There are 9 hidden switches. A switch that is on adds its own fixed numbers to the row, and there is some noise. The rows also spread widely along 12 directions, which tell nothing about the answers.
In the rows, 128 means zero.
Known rows, each followed by its switches (1 for on, 0 for off):
[115 115  81  86 146 123 100 150 148 140 135 118 145 114  85 193 149 118
 139 114  81  96 122 155 179 121  96 127 100 122 138 111 125 140 102 137
  94 139 146]
1 0 0 0 0 1 0 1 0
[139  70 167 168 111 132 179 131 101 123  68 141 125 145 114 112 132 112
 123 178 224  81 121 208 119 150 118 132 133 121 100 138 141 127 147 120
 143 147  88]
0 0 0 1 0 0 0 0 1
[121 118 160 129 105 173 150 124 163 134 121  95 138 158  82 146  83  76
 117 107 146  86 122  82 174 117  96 106  56  92 135 100  86 117 135 112
 146 158  85]
0 1 0 0 0 0 1 0 1
[ 93  47 132 138  75  99 179 173 108 116 117 127 116 164  95 139 102  94
  97 111 132 120 108 173 130 165  97 134 121 136 117 139 116  97 146 103
 158 177  85]
1 1 1 1 0 1 0 0 1
[118 132 146 110 121 144 110 156 124 185  82 139 115 122 139 159  97 181
 166 123 169  64 155 192 168 122  99 130  61 101 128 120 114 162 137  94
 133 148  80]
0 0 0 0 0 1 0 0 1
[128 126 144 162 124 165 121 135 110 164  94 120 149 139 101 193 119 111
 128  99 145  83 127 131 159 130  68 103  73  95 118 123  87 160 132 115
 150 163  74]
1 0 0 0 0 1 0 0 1
[114 106 113 112 134 103 175 133 124 140 120 121 130 145 113 158 131 111
 132 164 135  72 123 161 151 127  83 111 103 157 140  84 136 130 157 116
 133 131  95]
0 1 1 0 0 1 1 0 1
[122  67 131 120  91 102 165 145 150 103 104 130  98 157  99  91 107 107
 130 132 149  76 136 183 141 138 150 136 127 119 117 115 134  94 144 128
 140 123 137]
0 1 0 0 0 1 0 0 0
[108 127 160 123  93 147 125 172 125 148  97 122 120 125 120 117 112 125
 151 166 179 109 142 157 178 145 116 129  87  95 145 153 135  92 164 134
 120 151  70]
0 0 1 0 0 1 1 0 0
[ 95 182 120 108 129  91 114 151 231 153 100 154 148 172 145 104 117 147
 103 176 102 123 108 116 159 153 139 104 105 141 128 123 146 116 127 109
 177 127 144]
0 0 1 0 1 1 0 0 1
[126 149 100  86 110 107 116 200 110 138 131 139 112  98 155  89 107 179
 167 183 143 144 146 191 161 169 136 166 139 149 154 150 144  88 115 116
 160 150 131]
0 0 1 0 0 1 0 1 0
[119 144 101 121 160 101 115 107 176  92 119 127 120 175 131 127 165 119
 120 155 145 107 104 128 141 147 135 117 168 123 129 145 154 148 105 135
 129 153 161]
0 0 0 1 0 0 1 0 0
[130 138 119 121 122 102 157 146 162 145 113 150 146 101 120 119 132 118
 133 193 145 101 107 185 167 140 105 126 120 152 132 102 144 110 163 134
 121 112 126]
0 0 0 1 1 0 0 1 1
[ 79 160  79  72 131  88 114 195 143 151 120 179 138 118 128 147 135 167
 137 197 123 220 102 166 188 184 120 164 151 171 135 158 148 104 105 110
 159 170 110]
1 1 1 1 0 1 1 0 0
[104  57 124 125 109 133 160 158 134 148  80 152 147 133  58 182 148 103
 134 156 157  97 108 204 199 147  90 127  87 101 106 115 121 119 133 139
 113 158  90]
1 1 0 1 1 1 1 0 1
[127  86 121  97 112 155 139 171 146 132 135 102 149 119  68 129 111 102
 140 152 128 135 128 139 176 135 122 141  80 111 155 123 122  74 105 135
 119 152 134]
0 0 0 0 0 0 1 0 1
[112 123  83  95 141  76 161 173  73 134 171 115 109 129 160 155 137 148
 131 137  95 133 121 147 123 135  78 141 156 185 161 123 144 136 138 105
 132 151 106]
0 1 1 0 0 0 1 0 0
[110 158 107  95 111 127  72 153 201 132  98 158 137 116  93 130 138 135
 156 149 128 141 123 167 218 149 146 134 105  79 129 147 123 105 131 152
 107 142 151]
0 0 0 1 1 1 0 0 0
[127 144 103 103 112 116 143 179 125 185 119 161 156  73 115 150  98 160
 147 171 110 135 135 192 172 139  85 135  88 168 137  81 112 106 141 102
 167 114 117]
0 0 1 0 0 1 0 1 1
[ 92 124 112 100 114  74 184 172 131 173 123 159 127 144 140 142 115 142
 122 150 101 110 114 161 134 140  82 135 128 188 126  86 138 131 139 107
 172 125 106]
1 1 0 0 1 1 1 0 0
[119 134 142 128 102 134 145 128 158 166  51 204 148 139 103 127 111 151
 150 189 193 125 124 204 176 152 122 138 112 112  87 114 110 125 118 117
 192 131 126]
1 0 0 0 1 1 1 0 0
[ 53  84 126  78 123  65 192 150 140 140 106 160 105 169 152 153 110 139
  94 175 173 156  89 197 114 140 106 156 140 175 113 150 178 124 159  79
 105 168  45]
0 1 1 1 0 0 1 0 1
[ 93 127 122  72 130 128 152 137 142 130 144 121 133 130 125 157 105 112
  97 145 135 158 108 120 136 115  98 143 113 156 139 147 136 118 123 105
 113 167  75]
0 0 1 0 0 0 0 1 0
[ 88 162  82 120 149  83  74 178 177 129 141 117 151 132 119 175 177 101
  95 160  75 168  75 127 178 158 107 111 129 135 149 171 169 104 152 147
  66 153 105]
0 0 1 1 0 1 0 1 1
[ 78 113  68 119 143  50 146 125 154 122 112 171 135 203 124 200 167 110
  89 148  99 158  59 168 134 160  96 126 166 144  94 155 141 147 131 112
 128 167 114]
1 1 1 0 1 1 1 0 1
[104 119 103  93 111  78 156 169  89 143 139 133  99 116 157 152 125 156
 150 140 136 111 124 210 150 136  73 150 128 149 144 133 134 140 180 106
 104 161  75]
0 1 1 1 1 0 0 0 1
[115 135 143 135 124 107 129 159 186 169  75 165 137 122 121 101 125 149
 144 198 160  93 117 203 177 142 144 123  97 114 121 105 168 106 159 116
 113  90 136]
0 0 0 0 0 0 1 1 1

New rows, each followed by its switches (1 for on, 0 for off):
[114  92 151 110 112 127 166 149 142 138  92 139 124 134 122 102  98 147
 130 175 188  98 133 191 140 142 122 133  99 136 126 120 140 117 130  97
 157 149 104]
0 0 1 1 0 0 0 0 1
[ 85  87  88  90 134 112 114 164 166 122 110 136 131 159  80 180 153 113
 120 140 124 147  94 166 184 153 124 135 115 111 119 150 145 115 107 130
  94 178 112]
0 1 0 1 0 1 1 0 1
[142 154  73 140 163 103 131  91 125 106 131 126 132 185 145 172 161 121
 132 130 125  92  98 131 129 146  86 119 165 126 128 135 103 181  91 122
 170 179 158]
1 0 0 0 1 0 1 0 1
[151 138 105 112 162 173 131  83 125 116 111 131 174 130  88 180 138 115
 140 176 175 118 118 129 175 130  91 126 108 116 128 126  85 154  78 118
 160 175 120]
1 0 1 0 0 0 0 0 1
[117 151 119 154 102  72 156 134 161 110 102 152 103 171 143  87 137 115
 138 160 148  79 111 165 156 173 121 118 168 134 123 117 135 120 161 137
 178 134 144]
1 1 0 1 1 1 1 0 0
[ 87 138  87  53  94  69 131 189 164 134 133 144  81 141 151  96  97 167
 174 157 141 120 131 202 178 166 135 169 130 142 157 137 147  91 142 116
 135 167 128]
0 1 0 1 1 1 1 0 1
[ 77 151 115  84  88 126 119 118 189 135 115 167 129 130  88 168  79 102
 132 112 145 183 111 146 181 126 112 139 106 111 118 136  93 101 152 113
 131 160 100]
0 0 0 1 0 1 1 0 0
[ 92 102 145 158  90 103 153 128 217  94 123  94 138 213  93 123 118  35
  57  90  94  84  81  75 128 147 113  88 117 115 121 134 121  94 143 137
 150 162 125]
1 0 0 1 1 1 0 0 1
[108 143 138 144 100 110 164 110 182 153  89 172 160 136 102 143 109  93
 115 166 157 108 105 166 157 137  90 112 111 144 107  98 106 122 172 122
 167 121 102]
1 0 0 1 1 1 0 0 1
[137 129 101 121 160 128 139  98 168 111  90 155 148 169 106 146 147 103
 110 201 178 120  96 144 156 156 134 127 150 139  98 138 133 138  92 124
 156 160 115]
0 1 0 0 0 1 0 1 1
[123 122 135 138 145 153 135 162  84 183 107 149 156 119 124 196 132 152
 107 116 118 146 118 137 125 126  71 125 101 144 108 128 116 171 104  98
 150 146  81]
0 0 0 0 0 0 0 0 0
[122 170 124 122 138 107 141 136 188 125 117 108 125 163 145 110 130  97
 121 176 136  53 112 111 161 145 117 106 115 139 146 115 147 126 150 139
 127 139 100]
0 1 0 0 1 1 0 1 1
[ 86 140 161 168  97 136 105 182 145 163  90 146 137 154 118 158 133 120
 108 112 135 152  93 127 173 159  95 118 104  83 112 176 126 129 145 124
 124 170  74]
1 0 0 1 1 0 1 0 0
[102 106 110 131 166  75 161 114 211 103 113 129 143 187 105 128 176  82
  84 186 124  94  80 125 139 143 132  95 149 161 117 105 183 130 130 134
 114 118 141]
0 1 0 1 0 0 1 0 1
[ 85 152 104 144 139 101  99 124 163 128  95 159 154 164 116 192 153 108
  92 148 133 177  75 141 156 163 101 117 139 116  99 176 127 143 139 119
 124 171  88]
1 0 1 1 0 1 0 0 1
[108 189 110 122 170  84 115 159 156 125 133 105 106 183 189 125 171 146
 113 143 104  84 100  88 141 156 102 110 158 152 153 145 176 172 123 128
 137 162 112]
0 1 0 1 1 0 1 0 0
[116  99 118 104 147  91 185 116  97 109 120 130 113 151 141 137 147 123
 117 185 173 103 111 171 116 136 106 144 164 169 125 133 158 148 137 113
 126 146  90]
1 1 1 0 0 0 0 0 0
[ 86 174  80  88 143  74  80 149 191 116 142 119 126 148 138 155 145 124
 120 141  93 146 101 132 170 147 121 118 129 132 156 159 155 121 147 127
  95 157 125]
0 0 1 1 0 1 0 0 1
[ 86  30  97 105  97  66 198 133  71 116 121 146  98 143 107 192 122 106
 123 115 156 109 111 250 117 135  70 153 143 153 110 128 123 132 177 102
 101 166  68]
1 1 1 1 0 1 0 0 1
[102  85 130 132 127  77 192 104 177  99  95 154 132 191 119 103 136  99
  86 200 183 120  87 172 103 152 135 119 160 159 103 129 165 110 138 107
 156 140 122]
0 0 1 1 0 0 1 0 1
[128 167 111 128 151 114 106 145  82 125 129 112 118 131 169 148 154 153
 146 150 146 117 122 139 145 148  99 137 150 125 154 172 138 162 128 122
 126 166 100]
1 0 1 0 0 0 0 0 0
[121  78 114 157 110  72 159 185  72 155 142 117 126 125 134 161 131 133
 111  96  68 102 122 183 106 133  76 119 117 154 135 105 131 125 169 103
 128 116 123]
0 0 1 0 0 0 0 0 1
[109 129 106 109 107  53 160 150 160 124 127 146 128 125 134  93 122 117
 127 199 128 133 116 190 134 145 138 135 149 171 147 121 164  74 183 129
 129 101 135]
0 0 1 0 0 1 0 0 1
[ 93 112 170 121  84 145 161 136 171 168  63 165 134 118  93 137 104 120
 148 167 197  63 131 208 195 120  87 114  59  94 108  97 130 118 189 124
 118 126  61]
0 0 1 1 1 1 1 1 0
[115 144 112 106 118  96 115 153 181 117 101 149 102 151 130  89 116 152
 140 147 140 100 132 158 169 164 159 131 141 129 123 125 138 124 118 118
 168 137 154]
0 1 0 1 0 1 0 0 0
[ 88 148 152 103 107 136 134 137 185 169  93 161 144 145 118 142  76 140
 109 133 138 135 128 128 156 118 110 114  70 133 113 112 112 125 139  90
 170 129  85]
0 0 1 0 0 1 0 0 0
[ 93 134 113  83 175  88 131 100 202  88 116  96 113 197 149 122 148 128
 107 164 157  56 108 126 131 134 130 112 133 134 144 145 174 162 107 113
 111 171 126]
1 0 1 1 0 0 0 0 1
[ 94 136 103 109  71 106 145  98 134 115 122 169 116 154 105 177  90  85
 136 100 155 171  99 173 150 131  91 156 150 100 111 160  75 109 169 122
 136 174  96]
1 0 0 0 1 1 1 0 0
[125 123 125 128 149 165 140 113 136 156  92 148 165 166 102 188 122 131
 100 114 129 100 126 108 137 129  81 108  96 138  97 105  84 182  56  97
 209 164 116]
1 0 0 0 0 1 0 0 0
[120 109 157 162 120 132 169 123 135 128  71 139 132 151 107 132 150  97
 131 200 216  69 115 175 171 154 103 102 109 113 114 117 141 127 172 134
 135 144  62]
0 1 1 1 0 1 1 0 1
[140 148  77 157 126  87 115 140 135 107 152 113 147 126 112 158 173  74
 126 133  82 112  98 138 159 154  87 106 154 137 147 129 120 113 165 168
 116 138 147]
0 0 0 1 1 1 0 0 1
[ 87 144 131 148 127 135 106 141 172 152  94 137 147 162 103 192 133  96
 105 118 135 121  87 126 175 154  85 109  97  99 112 148 120 141 130 119
 126 181  77]
1 0 0 1 0 1 1 1 1
[105  79 130 123  87 120 180 181  79 128 125 128 124 126 119 136 111 107
 102 142 150 142 114 167 120 163  82 150 138 164 129 154 127  97 127 114
 167 184  70]
1 0 1 1 0 1 0 1 0
[ 93 162  96  57 147 132 114 114 142 138 109 160 139 161 147 185 124 153
 125 153 162 167 114 140 151 134 101 151 131 132 114 175 113 167  83 104
 145 201  79]
0 0 1 0 1 1 0 0 0
[126 123 133 119 138 136 149 138 150 126 115 118 143 136 107 130 129  94
 120 192 162 108 103 133 169 142 124 131 117 132 137 132 142 115 128 130
 113 146  93]
1 1 0 0 0 0 0 1 1
[ 93 138 140 128 147 125 149  97 219 146  96 131 150 194  95 167 118  82
  94 134 126  64 100  88 159 119  99  83  79 130 111  80 122 153 128 105
 152 133 100]
1 1 0 0 0 1 1 0 1
